All rows are made from the same 11 directions, up to rounding. Whole rows:
In the rows, zero is written as 128.
[[156 110 135  96 117 139 145 123 140 127 131 102 134 134 118 173 130 142]
 [117  83 120 153 194 147 139  64 118 216 139 119 112 180 117 130 161 149]
 [162 113 150 144  79 203 141 130 103 152  87 178 141 128  81 157 144  85]
 [ 21 109  99 114 160 180 169 131  83 130 156 131 115 195  72 100 117 110]
 [139 136 152  98 138 140 140 111 123 148 146 151 130 111 102 124 135 121]
 [123 110 229  87 150  95 129 101 201 138 125 122 119  80 187 153 107  85]
 [119 110 104 103 103 117 106 142 143 130 137 111 139 148 123 153 138 142]
 [119  87 193 190 104  82  82 118 131 162 117 128 147 129 160  93  98  61]
 [ 47  95  73  78 202  91  97 132  76 122 108  70 120 151 194 125 157 131]
 [130 102 150  99 166 143 163 129  90 110 131  82 118 133 129 131  96 122]
 [172 112 121 116 107 121 108 135 166 164 126 108 101 130 133 165 129 163]
 [101 135 139 112 134 136 154  95 127 149 115 134 114 128 128 153 147 113]
 [130 123 137 160 127 147 133 146 146 117 127 136 119 135 127 113 104 125]
 [154 150 134 120 136 130 125 132 137 133 140 150 117 102 121 112 127 142]
 [125 116 139 164 109 176 145 165 121 112 113 138 106 143 106 113  85 107]]

Rows cut short, each followed by the rest of it:
[168 139 145 162 135 136 109 110  96 161 114 174 141 101]	[121  94 149 109]
[ 70 118 170 125 114 133 127 122 122 139 113 154 130 126]	[130 119 120  59]
[132 136 122 143 156 118 121 131 155 110 122 128 126 117]	[164 120 132 144]
[153 104  98 146  97 104 109 150 119 145 134  73 104 159]	[123 137 101 162]
[115 125 160 140 140 141 145 126 128 113 123 138 131 121]	[133 114 111  99]
[145 101 136 193  46 150 100 121 122 176  62 155 138 147]	[124 167 152  78]
[130 140 137 186  46 118 134  97 181 118 148 162 198 156]	[ 89 151 149 115]
[126 171 110 125 150 115 130 115 186 154 125 144  68 105]	[155 138 143 172]
[114 128 133 141 145 150 115 130 208 164 126 169  88 127]	[144 132 136 142]
[103 143 119  88 162  85 127 112 138  89 163 112 168 118]	[149 121 146 145]
[100 115 113 141 146 142 112 152 116 149 110 130  85 139]	[141 106 114 123]
[144 160  83 131 127 198 186 159 122  60  68 122  96 121]	[137 179 133 154]
[111  87 184 138 138 181 152 116 166 111 153 166 188 151]	[ 98 127 122  86]
[120 105 126  47 111 135 101 155 122 109 128 130 166 117]	[125 159 150 110]
[166  71 230 159  50  69 123 125 110 150 148  57 138 139]	[113 124  33  67]
[134 152  49 102 106 108 134 143 144  87 169  92 147 158]	[101 154 144 206]
[107 143 142  83  95 100 144 134 108 106 162 105 135 124]	[ 97 125  99 116]
[122  80 167 158 100 112 116 101 120 180 102 104 126 152]	[140 151 120  84]
[163 162 156  64 138 122 178  93  27 133 137 108 123  86]	[ 88 125 124 114]
[182 156 150 145 101 125 103 178 128  91 138 162 139  79]	[119  78  92 121]
[132 144  89 202  92 135 122 163 111 110  86 122  97 142]	[139 116 107 133]
[ 93 120  96 122 165 140 115 120 122 175 140 143 102 153]	[118 110 150 146]
[ 84 126  85 105  74 141 129 130 122 156 140 131 122 173]	[ 75 158 147 134]
[130 161 128 134  64 112 155 129 132  67 138 123 173 126]	[103 148 121 119]
[139 117 142 137 114 141 112 133 125 180 119 145  93 127]	[114 120 119 116]
[158 114  81 165 136 112 104 154 146 104 117  89 127 146]	[164 134 125 178]
[ 99 126 110 145 154 141 119 141 165 115 155 154 138 147]	[124  99 130 144]
[140 132 149 132 140 117 123 121 172 134 129 136 119 110]	[152 132 127 135]
[127 174 138 106 153  83 149 101 151  83 167 126 158  97]	[141 115 134 149]
[127 144 132 136 165 145 149 113 109 112 171 159 162 129]	[ 91  80 131 134]
[154 123 122 174 155 117  81 180  98 123  94 125  89 101]	[178  67  92 124]
[101 175 108  89 112  76 128  86 155 119 139 135 156 109]	[143 160 181 141]
[114 155  92 189 157 186 148 182 137  81 141 167  98 143]	[105  62  90 156]
[168  99 137 129  93  98 101 166  52 130 141  76 128 132]	[106  93  72 116]
[108 158  93 131 144 148 119 146 162 130 139 173 105 126]	[121 107 144 156]
[136 108  99 137 162 163 146 137  95 108 134 111 142 157]	[111 120 128 150]
[ 98 120 141 136  92 132 159 123  87 137 133 102 112 158]	[ 89 128  92  99]
[139 122 118  93 121  86  89 143 128 140 169 112 139 125]	[120 110 123 150]
[122 114  82 151 145 202 166 152 134 109 149 131 120 184]	[ 76 127 118 170]
[131 129 130 208 187 185 148 116 154 156 123 176  94 144]	[125  86 125 143]
[ 95 121 143 190 107 119  98 115 160 130 112 174 171 138]	[148 112 150  84]
[165 185 128 118 107 122 165 131 120  84 154 131 134  98]	[ 95 120 111 152]
[115 147 158 145 151 134 166 117 148 116 136 131 101 119]	[132 112  98 124]
[122 137 108  72  83  85 103 161 107  96 109  88 127 107]	[152 158 124 122]
[117 126 109  67 163 153 107 145  52 111  98 152 156  98]	[137 117 170  98]
[143 139 114 135 148  94 114 122 125 128 137 113 127 119]	[149 111 132 153]
[146 138 134 166  93 127 145 120 128 135 104 118 109 131]	[127 147 116 124]
[167  98 132 144 140  62  84 132 121 140 117  63 120 121]	[188 124 109 145]
[ 64 154 120  76 136 125 135 136  59  99 105 137 130 104]	[136 114 140  80]
[114 148 140 152 120 153 121 136 167 124 132 193 137 117]	[117 105 135 112]
[205 145 139 139 113 155 173  95 113 179 115 118  79 119]	[ 92 164 126 159]
[127 107 125 148 126 114 128 113 153 129 147 108 151 158]	[127 138 129 143]
[ 64 116 118 195 144 131 108 141 126  97 101 152 153 150]	[165  88 130  86]
[209 101 153 158 219 155 160 101  94 157 126  95  97 120]	[141 107 108 164]
[119  84 143 239 120 133 127 150 111 162 146 100  86 190]	[102  61  43 119]
[185  97 142 189 105 109 114 119 175 122 159 112 179 155]	[121 129 116 152]
[124 137 156 107 119 103 132 113 122 151 151 124 117 116]	[113 118 113 117]
[134 136 103 108 170 171 160 101 100 120 153 152 166 141]	[ 86 125 169 151]
[158 118 174 110 116 106  97  77 138 190 127 165 164  99]	[130 144 174  97]
[ 84 145 107 133 120 109 136 123 132 115 119 116 117 139]	[143 136 132 127]
[ 53 154 130  92 151 119 117 130 180 161 141 164  69 114]	[143 112 130 125]
[154 114  95  93 166 205 126 177  80 112 131 156 130 127]	[ 89 103 133 145]
[101 117 107 165 142 128 169 103 117 118 114  80 116 172]	[139 151 123 141]
[191 135 130 138 100 121 120 128  88  85 105 128 194 100]	[133 140 150 116]
[155 147 139 128  83 110 131 139 116 103  85 108 119  96]	[154 159 117 111]
[138 132 119 135 146 142 152 112 108 130 139 123 129 139]	[107 123 131 144]
[133 122  86 168 176 171 153 114  82 101 103 129 157 153]	[131 124 162 143]
[ 37 102 140 161 141  88 127 105 109  94 109 100 171 159]	[177 117 128  68]
[117 137 111 115 163  75 156  71 106  88 159  78 193 143]	[142 140 159 152]
[ 95 121 173 180  95 105 175  70 189 143 164 112 141 173]	[105 149 104 116]
[135 151 136  94 126  92 145 100 154 114 140 107 137 109]	[143 161 141 146]
[175 120 127 241 136 108 139  66 169 169 136 118 139 165]	[135 129 141 168]
[167 157 113 122 154 137 161 120 129 108 142 118 118 115]	[119 131 128 175]
[ 61  91 127 101 161 138 143  98  80 156 141 111 140 171]	[108 126 141 100]
[ 97 142 104 152 101 162 133 155 158  79  88 158 140 133]	[145 151 143 112]
